The same things were measured in two ways. Each way mixes the same 11 hidden numbers, adds some noise and spreads widely along 7 directions of its own, which tell nothing about the thing.
Some things both ways: the first way, then the second way.
 12 -23 -11   7  -9   2  -1   2  -5  -6  -2  11  11   4  -4 -26   4 -18  15   7 -56  -3  12 -24 -14  15
 11  20 -11   8  -2   6 -10  18   3  -3   3  -8 -17 -15  11 -16 -13 -23  -3 -14  21   9  -2  -1  25 -17  19  -1 -12  12

  2 -29   9 -14 -13   1 -13  34   3 -13 -24  11 -17   3   7 -21  -2 -14 -11 -58 -29 -18   9   9   7   3
 -1 -13   8 -21  14   5 -30  10  10   4  -9  17  -3   2   1   4  18   7  13   1  -9   1  -3 -12 -21 -11  -8 -19  -6  23

  5  25 -14  -4  -4  11 -28  -7  -2  -3   0  -6 -26  -1   8  28   9  11   8   4  -2 -43   6  -4  -5  -6
-16   7   2  17  13   0  14  -4  -1  19  15  -5   1  17  19  -1   3  12  16  11 -16   9  16 -24  -8  -3 -39  18   7  -8

 11  -5  -6   4  -9   2 -19 -26  -6 -25  28  -8  11 -35  10 -25 -11   7  -6 -18  -5 -26  10   5  -3  18
  2   8 -21  11  12   8  -6  14  -4   0  14  -6 -17   1  19  -6  -5 -10  10   4  10  15  11 -18  -3  -1  14  -5  -2  14

  4  15 -13   0  -4  26   5  -9   0   7  -2   0 -18   1  12   7  10  -8  -3   2 -24 -21   5   0 -15  -8
 27 -24 -22 -16  17  -9 -18 -13  -1  12   7  13  -1  18 -29  -4  20  19  24   1   0   6 -21 -12 -16  -8   1 -36  -6   3

 -3   7   3  -2  -7  -5   1   8   2  11 -11  25   6  -2  17 -32 -34 -12   5 -20   0  -6  26 -13  -4  -6
  9 -14  24  -5 -19  -1   0  12   2   2   7   8  13 -16   4  29   1  13 -25   0  -3  -3 -25   8 -24   4   5  12 -16 -22

-10  39   2 -17  -4 -12 -19  16  -9   8  -1   5 -28   7  -1   9 -17 -20  -2 -15   9 -32   1   4  14 -15
-10   4 -10 -11  27 -13  -3 -15   4  27  19  14  15  22  -8  10  22  17  12   6 -13  25 -12  -5 -27  10 -42  -2  14  -9

 -4  18  15 -31  25  -2   6   9  31  -1   4 -14  13 -29  14  -2  11   5 -28  -6   9  -3 -35  13 -23  -5
-13   4  -7 -24  -3  -5 -15   0  -2 -30   6  28 -22 -15  -9  12 -10  -5  15 -15   8   7  -6  -7   8   9  14  13  13   8

  9  -5 -13  16  -4   9  28  -8   7  18   9 -11   4   6  -5  -9  11   4  13  32 -21  22   7 -29 -21  -4
 10  15 -11  41  20 -20 -18 -10   6  19  12   2  20  32 -32 -31  22   8   3  12 -12  37 -20 -16  11  31 -17  -4  17  12

-32  13  17   0  19 -13  42   9  26   8  21 -11  13 -28   5 -12 -21 -17 -20   3  10  36 -19  13   3 -17
  9  -6   3 -16  32   1 -14 -19  -6   9  30  14  -2  -7 -12  12  -5  14  24  -3  14  -1 -10  10   1   2  18  -1 -10 -18

-20  31 -11  31   0   4  19 -24   5  -6  55 -27 -11 -29  -1  20   1  23  -3  19  46  14   5 -12   7  -2
  2  21  29 -30  18  34 -32  -3  34  -6  31  16  -6  -5 -21   5   5  43  22   4 -13 -10  15  -1 -16 -11  17 -30  37  21

 -7   8   4  -4  10   5  13   4   4 -12   8   1   8 -24  -2  -1  18  -2 -12  -4   1  -7  -2  -2 -12  13
 -4   6   4   1 -14 -20   2  -4  -5   1  -4  23   2   8 -10  19  12   1 -24   2 -12  11 -26 -10 -23  24 -28  20  -1  -3

  1   5   3   9 -14   4  -7  -4 -16  -9 -17 -14 -20 -21   4 -14  -7  -6 -11 -30  10 -18  12  19  12  -8
 10 -42  36 -32  21  -7  16 -23  -4  38   8   0  16  11  -3  21  14  25  20   8 -13 -20  -8   3 -36 -32 -27  -1 -29 -30

-33  14   9   8   1   6  14  12  12   6   9 -12 -28  -4 -20  32   2 -10   6   3   8  14 -12   9  14 -28
-11   9  18  -4   1  21   6 -12  -8   8   5   3   4  -3   8   6   1  11   5   5 -12 -31  14   6  11 -18 -23   8   1  -7

-11  -4   3  -6  13  20  -6   6  18 -13 -18 -10   0 -23  -1  26  38   9  -6  -3  -4  -3 -21   6 -14   2
 -7   5  21 -11  -5  23  -8  -3  11  -6  -6  16  -6 -10  -8   1  -4  13   3  -2 -16 -12  -9  -2   5 -21  -8   4  18  17

 23   0   5 -24  -8  14 -11  -2  -4  19 -46  33  17  29  13 -11  -9  -7   5  -5   8 -16  21 -11  11  -3
  5  -3  -1 -22  11   0  -9  -7  -3  -7  24  29 -31 -20  12  19 -28  -5  14 -13  19  14 -16   0   6   1   8  21 -11 -16

 24  -6 -24   2  -6  22  -9 -30  -7   0  10 -20   9  -3   2  23  34  25   7  26 -16 -25  -3  -5 -23  19
  6 -24  -9 -33  -8   8 -16   9   5 -19 -10  18 -13  -4   1   9  19   1   6  -2   0 -16  -1   5 -13 -19  14 -40  -3  25

 28 -22  10  -9 -14  13 -17   9 -12 -17 -28  26 -12  21  -3  -7  14  -1   3 -27 -25 -16   7  12  10   8
  7  -6 -25  -8  15  -3   1  -2  -1   6  13  -2 -11   7   3 -10  -1   0  28  -7  11  11   2 -10   8 -19  -4 -12  -1  -5

 10   5 -17   4 -18  22 -21  -2 -15  15 -42  24 -17  34   8  27  11   0  30   8 -18 -30  22 -12  -5  -4
  2  30 -11  21   1  16 -15  12   4  -6   7 -18 -10   7  10 -30 -12   9   8   8   7  -4  16 -17  20 -18   5  -4   8  23

  5  10 -25   6 -10   9  -9  -4  -9  26 -19  -6  -9  21  16  20   1  11  13  12   2 -13  13 -11  -8  -3
 10 -32  14 -34   8 -18 -15   6  19  -7   6  22  -4 -18 -11  19   8   0   5 -14  10  19 -31  15 -16  -5  32 -15  -9   1

 24  -4   2 -45 -11  -7 -38   9  -1  21 -41   0 -10  22  -8   7  -2   2   8 -11  19 -27  -7  -1  21 -12
-31 -35  13 -43   0   8   4 -12   9   0 -11  38   3  -2  12  36  31  11   4   3 -33 -12 -10  15 -30 -13 -35 -17  15  16

 12  14  18 -37  17 -11 -26  18  10  15 -72  33  41  23  32  18   2  16  -5  -2  51  -3 -16   7   8   9
  1  23   6  26 -40  19  11  14   7 -17  -9  -7  12  17  -1  -7  12  22 -43  26 -23 -22   0  -2 -11   0 -12 -13  28  17

-15  16   0   2 -18  10   6   8 -18   9  -8  20 -37  -2 -17 -13 -20 -35   9 -29  -6 -12  21   4  14 -22
-17  14   7 -11 -21  -2   6  -3  -5 -23  -8  29  -7 -12  -9  26  -1  -9 -30  -5  -7  -1 -24   6 -10  16  -6  24  16   6

-13  14  -2  10  -2 -16  20  39   3  13  -8  26 -30  35  -1   7  -6 -22  19  11 -26  22   4 -21   6 -11
  2  20 -22 -22   6  -6 -16   6   4  -6  11  10 -18  -7 -10   8   5  -6   6 -17  15  13  -6  -8 -13  -3  13 -11   0  15

  2   3  -1 -48  19   0 -32  16  25  14 -33 -11  17   0  21  32  19  14 -11  -3   2 -32 -32  10 -16   1
 -8  -2   0   7  -2  -2  -8  11   7 -13   5  -9 -13  -6  23 -19  -7  -3  16  -2  10  -6  18   3  29 -21  16  -5  -7  20

 -4  12  -2   6 -24  11   3  -7 -16  14  -1  -3 -20  -2   2 -15 -26 -14   0 -26   6 -27  33   2   8 -18
 15   5   6  21 -17 -12 -15  12  -8  -7 -10  -9   4  17  -2 -18   9   4 -12  13   2 -18   7 -12   4   4  -3  -6 -21   9

-32 -10  18  20   3  24  21  18   1  -6  -2  -3 -19  -7 -26   9   4 -16  -6 -20  -7  24   7  12  16 -24
 28   0  12  18 -38   1  18  12 -16 -16 -13 -13 -29 -17  18 -17 -28 -28 -15 -11  22 -31   4  -1  46 -29  14  16 -40 -11

 -4  16  20   7   3 -21   0  15   4  -1   4 -14  -3  13   1  21  -7  18  -3   7  30  10  -7   6  19 -10
-13  40   7   7   7  13 -20  25  14 -24   5  -7 -11   1   7 -26 -12   6  18   0   3  -2  39 -18  26  -7  -3   0  26   8

-15 -11   9   9   1  28   1   1   1 -18 -25  -1   5   3   4  62  43  25  -8 -11  35   0  -8  26  20  14
 -2  16   9  15  -5   3   0  -1 -17  -4  -9  12 -16   6  12   1  -3 -14 -17  10  -5 -13   5 -14   0  11 -21  18 -13   6

-17  12 -12  17 -16   6 -10  15 -11  11  -8   2 -39  18  -5  24  -6  -8  20  -8 -11 -13  18  -6   6 -18
  4  14 -10  13 -26  -9  -2  28  -3 -20 -16  -8 -19 -10  14 -11  -3 -30 -19 -10  16   0   3 -12  11  -6  17   4 -18  21

  8  -3   7 -25  11  -9 -15  -4   7 -18 -18   5  25 -13  19  15  14  10 -19  -8  26 -10 -24  22  21  26
  0   3   8   8   8 -11  19  -5   6   5   9   0   2  -4  -5   4   7  -3  -8  -6  -1   2 -10  11   3  -2   3   0  -3 -14

-11  16 -35  17 -10  -4   9  12  -5  17  12  -5 -33   6  -3 -17  -9 -32  16  16 -37   1  19 -47  -4  -8
-13  28  21 -39  46  17   3 -28   3  31  49   7 -44 -16  31  21 -26 -14  36 -10  17  10  26  -5 -14 -22   3  25 -11  12

Other things, the second way, with their names:
(88):  16   5  27 -26 -38  27   4  23   0  -4  -4 -22 -10 -28  20  15  -6   1 -18  -9  12 -55  20   8 -12 -52  28 -13 -35   9
(715):  -2 -23  -1 -45   7  -6 -14   5  -3   1   2  30  -4 -14   5  36   7  -5  -2  -8   6  12 -27   9 -35   0  -1  -2 -11  -5
(639):  -1 -16  -1   8  15 -30  13  -2  14  -7   5  15   6  -4 -26  -1  11 -10   6 -15  -2  36 -30   4  12  17  11   2  14 -19
(662):  11   0  30 -16  -3  -7  -6  10  22   0   7   1  -1 -23  -6   3  -1  -4  -6 -17  11   4 -13  17   5 -18  25  -3 -10  -1
(727):  -4  21   9  15  25   4 -16  -1  -2   6  34   3  -1   1  15  -5 -22   9  11  10  11  19   5  -3  14  16  -2  25   5 -16
(603): -15 -21   3 -22  28  22 -34  -5  -5  -5   6  38   6   1  -2  17   9  26  31  10 -18  -4   0  -5  -6  11 -21  -7  20  -8
(44): -10   1  13 -14 -17  12   8  17  16 -17   0   4 -24 -17  30  12  -8   2  -6  -5  -2 -11   8  -2  -9 -28   4  -3  -1  16
(618):   9 -16   9 -26 -30  13   2  -1  12  -8 -21  37 -15   0 -10  22  23   8 -23  -1 -28 -16 -25  -3 -29 -12 -25 -26   9  21
(383):  15  -3  19   5 -11  -5   7  -3   3  12  15  -2  15  -3 -10   3   2  17  -5  -4  -3  -9 -11   8   8  -7  -9   5  -8 -28
(366):   8  22   6   7   5   4 -26   1  18  -7  16  17 -11  -2 -17  -6   2  10  -5   0  -2  17 -16  -6   0  15  16  -9  16  23
(82):  -9  13   5  23  11   2  -1  -2   7 -16 -11  20 -18  15  -5 -11   7   0  -7  14 -20   5  -2 -21  -1  16 -12  -3  18  23
(234): -31  21  -4   3  11  -6  16  -2  -8  -2   3   4 -22   2  17   9  -2 -14   8  -4  -6   5  19 -27 -12   3 -18  27   3  10
(150):   1  21 -14  -1 -13 -13   1   8  -2  -6  -1  -8  -9   8  -3 -10   2  -3  -1  -8  10  -4   6 -12   4 -12  -8  -1  -5   8
(458):  -2  -7 -17  -9  29  -2 -46   2  -1  -5   0  26  -9   7 -17  -5   6   7  27   1   0  26 -20 -27 -14  11   9  -6   7  30
(466):  -7  12   5   6   1  -2 -13   0   5  -8   3  11  -4  -6  -8  -3   3  -3  -3  -5  -1   6  -9   0  11   8   7   5   6  16
(468):  -2  11  12  24  23 -11  11  -8  -6  16  19 -10   0  -4   8 -18 -28 -11  22  -8  14  21   0  -6  42  -5 -14  45  -7 -35
(332): -26  25  18  -1  -9  -9   8   7   8 -37  14   7   5 -22  -2   1 -21 -13 -10  -9  14  14  -2  30  40  16  22  34  33 -13
(546):  13 -24  27 -17 -23   3  19  -3   8   9   4  -5   0  -7  19  13   5  24  -8   0  -3 -45   2  22  -3 -43 -12 -18 -32 -20
(590):  23  -6  -7  34   6 -17  13  12  -6  13  18  -6 -10   4  25  -7 -13 -25 -11   5  17  35 -13  -6  11  15   4  15 -23 -24
(694): -15  -9   7   3 -13 -25  -2  -2 -12 -23  -1  20   4   1  -3  14   2  -3  -8   4   0   1 -10   3   5  29  -3  24  -1  -9
(361): -10   1 -21  19   2   4   7  -5  -3 -18  14   4  -8  -1  -2   1   1  12   5   5  -3  -1  -4  -5   5   8  23  -5  16  10
(421):  13 -13  -5   2 -12   2  14   6  -1  -6  -4   8 -14  -2  12  -5   1 -17  -4  -4   2  -3  -2   7  23 -11  -8 -13  -5  -9
(376): -14 -16   0  -1  -7  13 -21  24  15 -19  -6   8   8 -14  12  -5  11   8  11  -3  -9  -1   5   8  21 -11   6 -20  17  14
(432): -28  13   3   0 -10  28  19   3 -16   9   0  22   2  -5  26  44   7   1 -26   9 -29  -8   0 -11 -36  13 -48  26  13 -13
(281): -12  11  -7 -16  -7  24   5   5  -8 -16 -12  12 -19  -9   2  15   3   5  -1  -5  -9 -31  10 -15 -16 -19  -3  -7   5  12
(121):  -1   7   6   0   0   7 -14   1   7   6   3   2   1   2  -1  -8   9   7   6   0  -6  -6   3   0   8 -13 -10  -9   2  16
(469):  -3   4  13  -5 -12 -22  -5   9  -4 -19 -12  -1 -18 -11   6 -10 -11 -34  -3 -12  19   1   1   2  24  -8  19  19 -19  20
(651):   5  19   0  28   5  25 -16  31  -4   9  -6 -19  17   1  14 -21  -1   1  -1   9  -3  -2  16 -15  16 -10 -15  -1   1  -8
(713):   7  35 -17  13  12   9 -10 -10   4   2  28   5 -18  19  -8 -13  -5  14  10  12  -1  16   6 -24  -3  10  -7  -4  24  18
(216):  15  -9  -4 -37  22 -18 -29  -4   3   0   6  23 -26 -11 -20   6  -3 -14  27 -25  20  24 -21 -15  -9  -7  19  -1 -18  10
(494): -14 -19   4 -20  25  26  10 -16   1  20   4   8   3  10  10   8  20  12  23  13 -24 -15  12   4 -15 -27 -26 -23  15  10
(42):   4 -27  25  10 -19   5  27   5   7  18  -2   0  14   2  24  12  13   4 -20  11 -22  -7 -10   9 -10 -15 -31  -1 -10 -16
(721):   4  12 -16  23  16  -4 -17  -7  -9  21  21  -8  11  14   2 -11   9   9   4  13   4   8  -4  -5   1   9  -2  -3 -10  11
(153):  -6  24  34  -8 -10   9   7   9   3 -25   0   3 -26 -15  15  -5 -27 -14  -2  -6   9 -19  23   1  28 -16   3  24   1  -6
(157):   6  29  11  50 -13 -28  15  15  -8 -10  -6  -9  -2  11   7 -17  -4 -23 -36   6   7   8   2 -10  19  31 -11  27 -17 -17
(440):  35  15 -24  12 -16  -7   5  -2 -21  13  11 -24 -12  23   5 -21  -2  -3  -5   9  23 -21  12  -9   7 -19  -6 -16 -34  -2
(141):  10  -3  19  22 -33  18  -6  23   8   4 -29 -25  48   5 -17 -19  34  13 -35  15 -23 -28 -10  17   4 -22   1 -29   8  20
(30): -18   0  42 -27   5  -6  14   1   8 -10  13   4   4 -34 -10  23 -16   1  12 -24   8  -5  -1  12   5 -14  23  36   3 -31
(704): -11 -13 -30 -20  10 -11  -2  -2  -7  -3  16  22 -12 -20   6  22   0 -16  18 -22  14  23 -18   6   5   4   9   5  -3 -10
(233): -23   2   2  10  15   0  26  -5 -10  19   7   2  -3   5  27  20  12 -15  -9   9 -14   5   6  -6 -25   6 -22  14  -5   1
(343):   1 -19  11   1 -15 -30   1   6   1   0   4  27 -10  -3  19  25   3 -15 -23   0   0  30 -31  -1 -17  28 -15  24 -21  -7
(577):  -4 -13   3   8   7  -6  -4  -7   2   3  -4   4   5  13 -10 -10  16   7  12   7 -14  -1  -3  -9   2  -4  -6  -8   5  17
(303): -18  -8  34 -36 -24  11   8   0  -1 -26   0  13 -12 -26  18  26 -16   2  -5  -5   3 -33   6  22   5 -24   9  17  -2  -1
(23):  36   2 -29  -9  -9   3  -1  13 -22   1  -7 -29 -20  11   4 -22   2 -20   2   2  30 -25  15 -12  -3 -37  27 -33 -37  19
(482):  10  24  19  15 -32   3  23   5  -1   9  14 -19   9  13  19  -6 -12   9 -29  16   2 -15   8   8   7 -13 -32  18  -2 -22
(191):   3  24  16  14 -45 -10  13  18  -9 -24 -13 -14  -9 -11  11 -10 -15 -28 -33  -5  16 -16   6   6  29  -6  11  27 -16   7
(367):  -5   9  42 -13  57  14  12 -27   3  44  51 -28   5  -4  23   1 -16  15  41   8  13 -16  37  16   2 -35   6  12 -21 -24
(497):  -4  16  35   4  -1  -3  16 -17 -16  16  13 -17   6  12  14   3  -1   8  -6  16   1 -40  28   7  -3 -10 -19  19 -27 -11
(275):  -6 -20  -5  -5  23 -26  13 -17 -23  10   2   0   7  12  -1   7  20 -23   7   7   8   1   0  11  -6  11   4   1 -20  -4
(218): -18  45  30  -1 -11  29  -5  13  20 -17   4  -6 -12  -5  21 -11 -12  16 -12   7  -7 -28  31   6  13 -26  -9  -1  20  22
(29):   2   1   9  12   0 -21  16 -10  -7   8  -5  11  16  22 -16   1  12   0 -17  10 -13  10 -20  -1  -5  18 -39  15   6 -24
(633):   6   7   4   0  -8  14 -18   5  -6  -7  -1   7   3  11  -2  -6   2  11  -5  15  -6 -12   2  -5   0   0 -12  -5   7   9
(450):  19 -17  22 -35  -1  -1 -12  -7  20  13  19  10  14  -3 -29  17   9  38   7  -3  -4  -1 -27   7 -31 -18   7 -15   2  -8
(568):   4   1 -14 -21  39 -22 -39   2   2 -11  10  28 -15   7 -24  -2  -5  -4  27  -7  18  45 -23 -20 -12  23  12   4   8   2
(261):  18  27 -13  16 -14  22 -33  33  14 -15  -3  -1  -8   8   2 -14  16  10 -25  14  -3  -3   5 -16 -17   5  16 -40   8  40
(533):  14  35 -42  31   9 -15 -36  -1  17 -11  11   9   0  26 -44 -33  24  22  -1   3  -2  27 -22 -18   6  28  12 -38  29  37
(449):  28  -6 -11  -2  -5 -18 -12  -2   5  12   1   5  -9   9 -23  -6  13   3   3  -9   4  11 -24 -18 -11  -8   0 -16 -17  11
(439):   6   7   8  12 -26 -13   7  15 -10 -19 -12   2  10  -2  -6   0   4 -13 -29   0   5 -10  -6  10  16  14  -2  10  -5 -20
(614):   0   3 -10 -26  13  -4   7   2 -16  -8  24  11 -41 -28  34  22 -30 -32  13 -21  38   4   8   4   9  -8  19  22 -32 -22
(534): -14  17   4   9   3   2  19  -8 -17   9  11 -19   4  24  24  -4   8  -2  -3  26  -3 -22  37   0  -9  -4 -21   3  -4   6
(9):   9 -30 -16 -45  24 -11 -17 -12  -1  17  28  20  -9   4   9  15   5   6  34  -4  15  16  -9   9 -14 -12  -8 -19 -13  -9
(195): -26  12  -9  14  38  -8  -8   4  10  -1  24  15  -5  -9   9   0  -3 -13  25 -10   2  46   0  -6  18  24   1  19  22  -5
(502):  -2 -20   2 -16  17  -2   1 -12  12   5   1   5   3  11 -11  -5  18  27  26   0 -13 -14  -1   0  -4 -29 -12 -27   6   3

Some of these things the first way, each followed by its name:
 13  -1  -6  12 -19   6   3 -14 -21   6   4  -5   1 -13 -14 -37  -7 -11   9  -4 -13 -10  22 -15 -15   1 -> (191)
-10  -5   2  -4  14  12   1  22   8 -12 -16  17   6  22  13  54  36  11  -6   0 -10   0 -20  16   3  19 -> (614)
  7 -10   3  -9 -13  12 -31  -5   8   3   0 -11 -11  14  -6  41  10  35  17  -7  19 -16  -8   9   6 -10 -> (376)
 -4   6  22  14 -17  11  -7  12 -36 -16  -1  28 -12   2 -29 -16  -9 -13   1 -44  21 -10  33   6  23   1 -> (482)
-30   2   2   2  20 -14  17  36  22  -2  14  13  18   0  17   4  -7 -10  -7  -2 -20  18  -1 -16  -9   9 -> (261)
 -4  -4  15  15  -6  -9  28  24 -13   6  -9   3  -7   5   3 -38 -25 -23 -13 -25 -20  16  20   8   2 -12 -> (568)
 55 -32   1 -26   7 -14   2  -6  10  -1 -30   7  41   9  24 -42   9  12 -12  16 -24  10 -13  -6  -9  26 -> (639)
 -8  19   0  -2 -14  -8  12  -1 -12  17  -7  -4 -14  -8   1 -17 -25 -23  -4 -15  18 -12  16   3  15 -14 -> (497)
  2   1  -7  -1  -2  16  -1 -19   6  -7   3   2  19 -14  10  12  16  18  -5   0  33  -6   4  -8   5  18 -> (366)
-16  16  -4   2 -16   8  -4 -12  -3   8  12 -11 -25 -13 -10   7 -16  -7   6 -14  25 -13  10   2  18 -20 -> (466)
 -2  16 -13 -14  -6  14 -16 -29   5   4   6  -4  13 -23  15  14   2   6   4   2  14 -36  -2   0 -12   8 -> (721)
-25  -6  13  15   8   1  31  43  14  -7  -4  13 -24  -1 -13  -8   7 -17  -5 -18 -18  37   4 -12   3 -12 -> (449)
 11  12 -19 -21   9  16  -9  -2   5  11  -9  -1   3   0   0  -4  17 -14  -1  19 -26 -26   4 -31 -15   1 -> (618)
-30  -9   7  20  11  -4  40  28  -2 -13  22   0  -3  -4  -7  10   4 -15 -16 -11 -22  21   8  11  10   9 -> (157)
-14   4  13   9  11 -13   7  25  22  -1 -15  21   3  22   1  36   8  14  21  24   7  32 -12 -11   9  -3 -> (432)
  0  -2   9   1  12  -4  18 -14  20   7 -13   5  18  -4  -1  33   9  33  12  33  44  38 -19  11  13  -3 -> (361)
-21  15  10  21 -12  -9   5  30 -17  14 -25   8 -29  18   3 -14 -33 -33   1 -26 -11  14  10  13  16 -28 -> (23)
 12 -19  23  -4 -32  15   1 -13  -6   0   4   5 -15   2 -10 -28 -33  -3   0 -43  12 -11  26  20  27 -25 -> (603)
  2   3 -14  14 -22   3   8 -22 -20  14  11 -31 -21  -8   0   0 -10  -4  -2  -5   0  -8  -1  24   4  -9 -> (275)
-13  32  13   2  -3   0   1   4 -17  15 -13  -8 -16   7  -7  12 -15 -13  -8  -8  33  -7   5  18  24 -24 -> (29)
 19 -27   7  -7  14 -19   2 -13  13 -20  16 -33  34 -40 -12 -30  14   6 -13  21 -17  18 -30   2  -8  18 -> (494)
 24 -19   2  -3 -12 -12 -20  12 -15   1 -41  24   3  28 -10  -4  -3  10  22  -1  13   1  24 -18  27   7 -> (44)
 -3 -28   2   5  -4  16  17  37  15  11 -48  18 -14  25  15   5  15  -3   7 -19 -44  15   5  -1 -20 -10 -> (458)
  1  12  -5  12   6   0 -13 -19  -7  13   6 -15  36   3  13   7 -17  17   0  23  28  -1  14  -9   6   2 -> (590)
 12  -5  18  -9   5   2 -14  -9  -1   0  -7 -14  24  10 -11  18   7  21  -8  11  39  11 -13  10  27  -1 -> (421)
 -8  -7  24   1   3   2  18  27  15  -7 -13  24  -3  10  -3   2   4   1  -3 -19  11  29  -2   2  13  -6 -> (383)
  2  14 -23   8 -15  -4 -16 -19 -11   6  -9 -15  -7  -1  26  14  -6   6   4   5  14 -23   2   4  10   7 -> (367)
 27 -28 -11  -7 -19  16   0 -10  -4  -3 -10  -2 -13 -14  -2 -38   5  -9   0 -21 -42 -20  13  -2 -14   2 -> (577)
-14  -2  12  19   9  -4  24   3   7  -7  27 -25   0 -31 -20 -24  -6 -17  -5  11 -33  19  -3  -2 -13 -15 -> (468)
 14  15  17 -23   3 -25 -13  -5  11   3 -40  11  14   1  17  -5 -18   0   3  13  36  -1 -11   5  30  -8 -> (281)
-10  27   1  -5   1  19  -4   2  -1  -5   2  15 -16  -5   7   8   2  -7 -11 -21  16 -17   7   2   8  -4 -> (713)
